The same things were measured in two ways. Each way mixes the same 8 hidden numbers, adds some noise and spreads widely along 5 directions of its own, which tell nothing about the thing.
Some things both ways: the first way, then the second way.
|   23 |   14 |    1 |   36 |  -14 |   -8 |  -12 |  -62 |   29 |   11 |   51 |   41 |  -23 |  -45 |  -65 | -115 |  -11 |    0 |   -5 |  100 |
| -30 |  16 | -27 | -20 |  10 |   9 | -44 |  26 |  49 |   4 | -21 |  15 | -41 |  46 | -15 |  33 |  62 |  11 |  25 |   2 |

|  19 |  27 |  16 |  13 | -22 | -36 | -52 |  20 | -11 | -17 |  -3 | -19 |  27 |   9 | -20 |   5 |   8 |  -2 | -12 | -15 |
| -42 | -17 |   4 |  -1 |   3 |   0 | -35 |  10 |  36 | -16 |  -7 |  28 |  51 | -18 | -56 |  12 |  55 |  25 |  22 | -52 |

|   0 |  17 |  18 |  18 | -14 | -28 | -15 |  -6 |  -9 | -14 |  34 |   0 |  17 |  22 |   3 |   1 |  21 |  19 |  -5 |  25 |
| -54 |  19 | -17 | -11 |  23 |  14 | -31 |  22 |  31 |  20 |  38 | -12 | -47 |  38 |   9 |  54 |  43 |   1 |  23 | -15 |

|  35 |  16 | -42 | -16 |  31 |  42 | -11 |  -1 |  16 |  40 |  22 |   8 | -46 | -21 |  -7 | -57 | -64 |  -5 | -14 |  19 |
| -44 |  14 |  26 |   3 |  10 |   0 |  16 | -11 |  -9 | -23 |  37 |   5 |   9 | -52 | -29 | -10 | -17 |  -6 |  17 | -50 |

|   5 | -22 | -21 |  18 |   0 | -18 | -42 |  -3 |   5 |  -8 |  48 |  11 |  28 |   0 |  10 | -34 | -20 |  -3 |   0 |  24 |
| -44 |  10 |  35 |  14 |  24 | -31 |  12 |  20 |  45 |  -4 |   6 |  10 | -55 |  28 |  -3 |  24 | -12 |  -3 |  33 | -17 |

| -28 |  15 |   7 |  -7 |  17 |  -8 |  14 | -10 |  18 | -31 |  44 |  16 |  22 |  29 |  19 |  27 |  -7 |  28 |  -7 | -12 |
| -101 |   20 |  -16 |   23 |   47 |  -25 |   13 |   15 |    9 |   35 |   -4 |   33 |  -50 |   30 |    9 |   23 |    4 |   -9 |   29 |   -1 |

| -54 |  -8 |  13 |  -6 | -24 | -13 |   3 | -39 |  16 |  15 |  20 |  27 |  37 | -12 | -22 | -39 |  24 |  -3 | -15 |  21 |
| -41 |   3 | -11 |  -9 |  -4 |  20 | -35 |  -6 |   7 | -42 | -43 | -10 |  26 | -11 | -34 |  -9 |  48 | -16 |   7 |  33 |

| -27 | -23 | -70 | -16 |  -8 |  43 |  57 | -28 |  15 |  84 |  13 |  18 |  26 | -14 |  -3 | -11 |   5 |  28 | -23 | -19 |
| -48 |  13 |  37 |  -8 |  19 |  -9 |  13 |  11 |  36 |  49 |  38 |   7 | -26 |  61 | -33 |  50 |  28 |   0 |  -1 |  15 |

|  40 |  39 |   6 |   8 |  17 |  -4 | -24 |  20 |  -8 | -61 |  22 |  15 |  -2 |  16 | -16 |  -4 | -34 | -22 |  14 |  21 |
| -36 | -44 |  18 |  29 |  47 |   5 | -46 |  23 |  45 |  -3 |  53 |  -3 |   5 |  47 |  -1 |  36 |  45 |  -8 |  51 | -61 |

| -32 | -26 |  -8 | -13 |   3 |  15 |  31 |  -7 | -15 |  18 |  13 |  -1 | -41 | -18 | -12 |  -9 |   1 |  -8 | -21 |  -9 |
| -23 |  -7 |  14 | -33 |  11 |  48 |  12 |  -7 |  -9 |  21 |  19 |  13 |  33 | -10 | -49 |   7 |  49 |   1 |  37 | -22 |

|   1 |  -6 |  -9 |  -9 |  22 |  17 |  17 | -23 |  -9 |  16 |   5 |  15 | -26 |  -4 |  41 |  26 |  -3 |   2 |  -7 |   0 |
| -23 |  54 | -27 | -29 |   7 |  10 |  19 | -10 | -45 |  -4 | -24 | -23 | -59 | -60 |   0 | -19 | -46 | -56 |   7 |  17 |

|  -7 |   0 |   5 |  12 |  17 |  -5 | -32 |  13 | -19 |  19 |  27 | -23 | -13 |   0 |  56 |  11 |  13 | -27 |  15 |   8 |
|  -4 |  -5 |  16 | -35 | -59 | -13 |  25 |  45 |   9 | -26 | -67 |  12 | -34 | -34 |  14 | -28 |  -6 |  13 |  45 |  -7 |

|  51 | -21 |   4 |  42 |  13 |  -1 | -19 |  38 | -31 | -93 |  10 | -11 | -41 |  -6 |  -6 |  22 | -25 | -29 |  47 |  -6 |
| -43 |  -8 |  23 |   8 |  33 |   5 |  17 |  -4 |  -9 |  -6 |  13 |   2 |  -7 | -10 | -55 | -10 |  -7 | -35 |  19 |  21 |

| -50 | -48 |  21 |   4 | -17 |   4 |  -2 |  44 | -29 | -24 |  -4 | -47 |   4 |  16 |  26 |  49 |  27 | -17 |  27 | -56 |
| -27 |  -8 |  22 | -28 | -39 |  -3 |  36 |  29 |   6 |  -1 | -38 |  34 |  -4 | -25 | -61 | -22 |  18 |  16 |  36 |  34 |

| -14 |  30 | -12 | -17 |  -1 |  17 |  33 | -49 |  22 |  65 |   4 |  30 |   5 |  -9 |  -4 |   3 |  24 |  27 | -36 | -17 |
| -45 |  40 | -60 | -31 |  21 | -11 | -15 |  35 | -16 |  52 | -10 | -15 | -53 |  -2 |   3 |  25 |  -4 | -23 | -15 |   9 |

| -15 | -40 |  -8 | -10 |  -7 |  -4 | -10 |  -6 | -10 | -18 |   2 |  28 |  17 |  -6 | -15 |   0 | -10 | -20 | -15 | -31 |
|  43 | -11 |  38 | -14 |  52 |  23 |   6 |  12 |   6 |  22 |  15 |   1 | -38 |  11 | -31 |   3 |  -9 | -29 |  61 | -43 |

|   1 | -10 |  22 | -27 |   6 |  31 |   9 | -25 |   9 |   5 |  -1 |  21 | -46 |   7 |   4 |  -3 | -19 |  19 | -20 | -22 |
| -17 |  30 |  14 | -19 |  21 |  37 | -18 | -13 | -22 |  13 |  26 | -62 |   7 | -34 |  -8 |  22 |  -2 | -33 |  -5 | -31 |

|  15 | -20 | -30 |  17 |   6 |  23 |   8 | -19 |  12 |  35 | -15 |  -5 | -18 | -41 |  25 |  11 |   4 |  11 |  11 | -15 |
| -49 |  41 |  -5 | -13 | -14 | -12 |  25 | -19 | -34 | -16 | -44 | -19 |  23 | -31 | -53 | -20 | -24 | -30 | -61 |  48 |

|  10 | -15 |   5 |  33 | -16 | -34 | -34 |   3 | -40 |   0 |  -9 |   1 |  26 | -23 |   3 |  37 |  58 | -50 |   5 | -37 |
| -27 | -13 | -23 | -20 | -26 | -36 | -20 |  33 |  -2 |   0 | -79 | -18 |  -1 | -38 | -52 | -24 | -10 | -43 |  -6 |  62 |

| -33 |  31 |  39 | -17 |  13 |   6 | -18 |  -5 |  20 |  -1 |  -5 |  -9 |   0 |   8 |  36 |  18 |   2 |  -3 |   7 | -19 |
| -23 |  -9 | -41 |  -7 | -12 |  -2 | -26 |  36 |  -4 | -22 | -24 | -21 |   3 | -12 |  13 | -15 |   8 |  -4 | -11 | -21 |

| -39 |  -2 |   5 | -35 | -18 |  14 |  11 |  -7 |  -2 |  40 |   3 |   5 |   0 |   7 | -29 | -15 |   7 |   4 | -38 | -33 |
| -22 | -30 |   6 | -25 |  -4 |  51 | -28 |  19 |  -2 |   4 |  15 | -18 |  52 | -26 | -37 |   7 |  60 |   8 |  24 | -35 |

|  10 | -14 |  -8 | -14 |  18 |  12 | -31 |  10 |  -4 | -11 |   2 | -11 | -12 |  11 |  64 |   7 | -44 |   9 |  10 |  26 |
|  -3 |   7 |  28 |   9 |  14 |  -7 | -24 |  12 |  32 | -36 |  19 | -36 | -29 |  18 |  19 |  18 |  -8 |   0 |   0 | -47 |

| -29 |  -4 |   0 | -23 |  26 | -27 |  -6 |   0 | -24 | -33 |  16 |   3 |  -7 |   2 |  38 |  17 | -29 | -15 | -24 |  36 |
| -38 |  29 | -81 |  10 |  77 |   1 | -29 |  21 | -15 |   8 |  27 |   4 | -70 |  -3 |   1 |   1 |  -9 | -37 |  23 | -33 |

Other things, the second way, with their names:
Q58: | -11 |  39 | -29 | -11 | -16 | -68 |  24 |  46 |  21 |  -3 | -42 |  29 | -93 |  20 |   2 | -11 | -42 | -12 |  -4 |  17 |
Q540: |  13 |  -6 | -34 | -26 |  30 |  59 | -21 |  21 | -27 |   2 |  -3 | -17 |  -6 |  -4 | -18 | -12 |  29 | -30 |  32 | -11 |
Q529: | -52 |  33 |   6 | -19 | -11 |  11 |   1 | -13 | -27 |  -3 | -47 | -33 |  11 | -50 | -23 |  -4 | -12 | -23 | -18 |  25 |
Q649: |  25 |  41 | -11 | -34 |  54 |  51 | -22 |  -2 |   1 |  30 | -10 | -26 | -51 |  -1 | -35 |  23 |   2 | -40 |  34 |  -8 |
Q449: |   7 |  -5 |  -3 |  -6 |  56 |   8 | -12 |  14 |  14 |  30 | -34 |  41 | -16 | -12 | -55 |   5 |  14 | -18 |  77 | -48 |
Q460: | -20 | -23 |   2 |  10 |   3 |  13 |  42 |  33 | -30 | -16 |  20 |  12 | -19 | -14 |  12 | -33 | -20 |  -1 |  38 | -51 |
Q517: | -44 | -16 |   6 |  -7 |  -9 |  21 |  15 |  14 |   7 | -18 | -45 |  25 |  50 |  19 | -46 | -14 |  47 |  29 |  -8 |  10 |
Q707: | -34 |   7 |  10 | -23 | -18 |  46 |  11 |   1 |  16 | -30 |  -3 |  25 |  16 |  34 |  -6 |   7 |  65 |  31 |  19 |  -9 |
Q100: |  12 |  -8 | -25 | -13 |  28 |  20 | -25 |  26 | -10 |   0 | -28 | -16 |  14 |   3 | -32 |  -9 |  10 | -13 |  -2 | -21 |
Q337: | -32 |   6 |  43 |  -7 |  -7 | -42 |   6 |  14 |  61 |  27 |  20 |  22 |   0 |  52 | -29 |  36 |  19 |  19 | -11 | -24 |
Q456: | -62 |   9 | -60 |  23 |  53 |  -7 | -60 |  13 |  13 | -28 |  17 |  -3 | -15 |  -9 | -17 |   4 |  24 | -18 |   9 | -33 |
Q41: | -52 | -18 | -46 |  -7 | -23 |  -3 | -23 |  51 |   0 | -15 | -54 | -30 | -39 |   3 |  -1 |  -8 |  22 | -12 |  -5 |  69 |
Q345: | -48 | -34 |  76 |  24 |  34 |  32 |  -8 |  -2 |  36 | -11 |  21 | -43 |   9 |  50 |   0 |  37 |  39 | -14 |  25 |   3 |
Q106: | -28 | -20 | -38 |  -5 |   8 |  12 | -40 |  25 | -29 | -19 | -53 | -59 |  25 | -46 | -40 | -31 |   2 | -39 | -24 |  34 |
Q727: | -64 |  28 |  28 | -10 |  -9 | -37 | -13 |  11 |  46 |  31 |  -6 | -27 |   1 |  39 | -45 |  56 |  15 |   5 | -63 |  40 |
Q909: | -18 | -20 |  18 |  -5 | -40 | -18 | -46 |  12 |  43 | -59 | -76 | -16 |  31 | -23 |  -1 |  -8 |  27 |  -8 |  31 | -15 |
Q267: | -35 | -27 |  31 |  27 |  40 |  -7 |  18 |  28 |  -7 |   7 | -25 | -15 | -10 |  10 | -30 |  -9 | -24 | -21 |   4 |  14 |
Q499: | -20 | -23 |  26 | -18 | -27 |   0 |  20 |  32 |  22 |   6 |  15 |  18 |   8 |  38 |   5 |   5 |  35 |  13 |  21 | -15 |
Q675: | -59 |  19 | -20 | -17 | -36 | -30 |  13 |  26 | -11 | -15 | -11 | -11 |  -8 | -22 | -19 | -10 |  -6 |  -4 | -37 |  32 |
Q92: | -10 |  34 | -13 |  -9 |  42 |  46 |  17 |   3 | -14 |  -1 | -17 |  24 | -31 | -14 | -24 |  -7 |   5 |  15 |  33 | -50 |
Q849: | -44 |  29 | -49 |  -4 |  60 |  21 |  -8 |  13 | -24 |  25 |  37 | -11 | -34 |   4 |  -4 |  11 |   1 | -21 |   0 | -35 |
Q716: | -59 |  31 |   1 |  -1 |   6 | -29 |  33 |   8 | -13 |   5 |  32 |   0 |  -5 |  -5 | -41 |   1 | -26 |  -6 | -50 |  12 |
Q805: |  -1 |   6 | -31 | -12 |  28 |   4 | -39 |  18 |   1 |   5 | -25 | -44 | -24 | -14 | -41 |   3 |   0 | -45 |  -3 |  24 |
Q188: |  17 | -10 |  15 | -29 | -47 |   7 |  16 |  25 |  -4 | -44 | -61 |   2 |   2 | -18 |   0 | -43 |   1 | -24 |  39 |  22 |
Q952: | -16 | -20 |  22 |  26 |  42 |  -6 |   7 |  21 |  18 | -16 |  33 |  12 |  18 |  37 |  -7 |   0 |   2 |  23 |  -8 | -75 |
Q757: |  -4 |  -4 | -18 | -20 |  22 |   7 |   7 |  48 | -31 |  35 | -14 | -36 | -44 | -17 |  -1 |  -1 | -40 | -25 |  -4 | -10 |
Q635: | -20 |   6 | -18 |   6 |  76 |  17 |  12 |  24 |  -6 |  38 |  29 |  18 | -62 |  40 | -13 |  12 |  -3 | -19 |  34 | -23 |
Q857: | -19 |  23 |  30 | -11 |  38 |  21 |   7 | -11 |  11 |  21 |  41 |  -6 | -33 |  18 |   1 |  32 |   4 | -31 |  37 | -31 |
Q789: | -29 |  -4 |  27 |  -4 |   8 |  -4 |  12 |   2 | -23 |  -3 |   7 | -37 |  -8 | -25 | -44 |  -7 | -22 | -52 |  -6 |  40 |
Q717: |   6 |  -8 | -35 | -13 |  28 |   4 | -23 |  42 |   4 |   4 | -26 |   9 | -45 | -12 | -22 | -12 |   5 | -14 |  44 | -21 |
Q241: | -67 |  -4 | -34 |  -2 |   1 | -57 |  16 |  65 |  21 |  30 |  -6 |  48 | -71 |  10 | -27 |   1 |  -6 |   9 |  36 |   7 |
Q155: | -63 |  18 |  17 |   7 |  35 | -14 |  -9 |  -4 |  17 |  16 |   8 | -12 | -30 |  33 |  -7 |  31 |   9 | -35 |   4 |  29 |
Q54: |  -9 |  -5 | -49 | -35 |   9 |  47 |  33 |  70 | -25 |  34 | -21 |  21 | -65 |  37 |  20 |  -8 |  17 |  16 |  45 |  -2 |

Some of these things the first way, each followed by its name:
|  48 | -53 | -24 |  27 |  -3 | -31 |  -7 | -19 | -60 | -20 |   6 |  15 | -42 | -25 |   8 |  11 |  -5 |  -4 | -23 |  48 |	Q649
|  -9 |  17 |   4 |  22 |  -1 |   1 |  13 |   0 |   7 |  -3 |  20 | -26 |  -7 |   5 |  24 |   9 |  12 |  31 |  19 |  29 |	Q707
| -41 | -58 |  16 | -29 |  12 |  26 |  14 | -28 |  -2 |  18 |  12 |   6 | -65 | -12 |  37 |  -6 | -17 |   9 | -20 |  -8 |	Q529
| -30 |  10 |  -8 |   5 |   8 |  -1 |  24 | -24 |  13 |  23 |  44 |   4 | -11 | -11 |  -2 | -19 |   9 |  15 | -15 |  18 |	Q54
|  11 |   4 | -13 |  33 |  21 |   1 | -32 |  -8 |  10 |  10 |  16 | -11 |  -4 | -29 |  52 |  -8 |  -1 | -20 |  37 |  32 |	Q58
| -13 |  -7 |  -2 |  17 |   3 |  -3 | -21 |  20 | -14 |  24 |   3 | -42 |  -1 |  -5 |  51 |  29 |  28 | -12 |  21 | -23 |	Q675
|   6 |  -3 | -48 | -40 |  27 |  78 |  42 | -30 |  53 |  17 |   1 |  52 | -19 | -18 | -28 | -37 | -72 |  13 |  -6 | -25 |	Q267
|  42 |  66 | -13 | -14 |  26 |   5 |  -2 |  21 |  -7 | -39 | -13 |   0 |   1 |  21 |  11 |  26 | -46 |   2 |   2 |  33 |	Q456
|  15 |  24 | -16 |   7 |   3 |  17 |  28 | -18 |  16 |  -9 |  11 |  30 |  35 |  21 |   5 |  36 |   9 |  28 |  10 | -17 |	Q155
|  -1 | -17 | -13 |  35 |  22 | -28 | -28 |   8 | -46 |   8 |  20 | -18 |  -6 | -28 |  67 |  30 |  33 | -56 |  22 |  26 |	Q188
|  -1 |  11 |  -3 |  -8 |  -9 |   4 |  -7 | -43 |  56 |   3 |  24 |  28 |   1 | -12 | -38 | -65 | -42 |  49 | -31 |  25 |	Q92
| -52 | -38 |  53 | -39 |   6 |  20 |   6 |   2 | -14 | -46 | -31 |  -2 | -40 |   7 |  25 |  40 | -10 | -24 |   6 | -47 |	Q106
| -18 | -53 |  11 |  17 | -34 |  12 | -12 | -18 |  16 |  20 |  -7 | -13 |   5 |  -9 |  11 |   0 |  25 |  33 |  10 | -36 |	Q727
|  65 |  24 | -37 |  22 |  26 |  42 |   5 |  34 |  -1 |  -6 | -25 | -39 | -39 |  -8 |  37 |  48 | -28 |  17 |  43 | -24 |	Q716
| -31 |  -7 |  -8 | -41 |  28 |  27 |  -4 |  26 |  19 | -18 | -21 | -32 |  -6 |  15 |  67 |  45 | -54 |  20 |   5 | -37 |	Q952
|  33 | -32 |  33 |  30 |  21 | -24 | -40 |  -1 | -31 | -68 |  -5 | -16 | -85 | -41 |  19 |   2 | -23 | -37 |  20 |  35 |	Q100
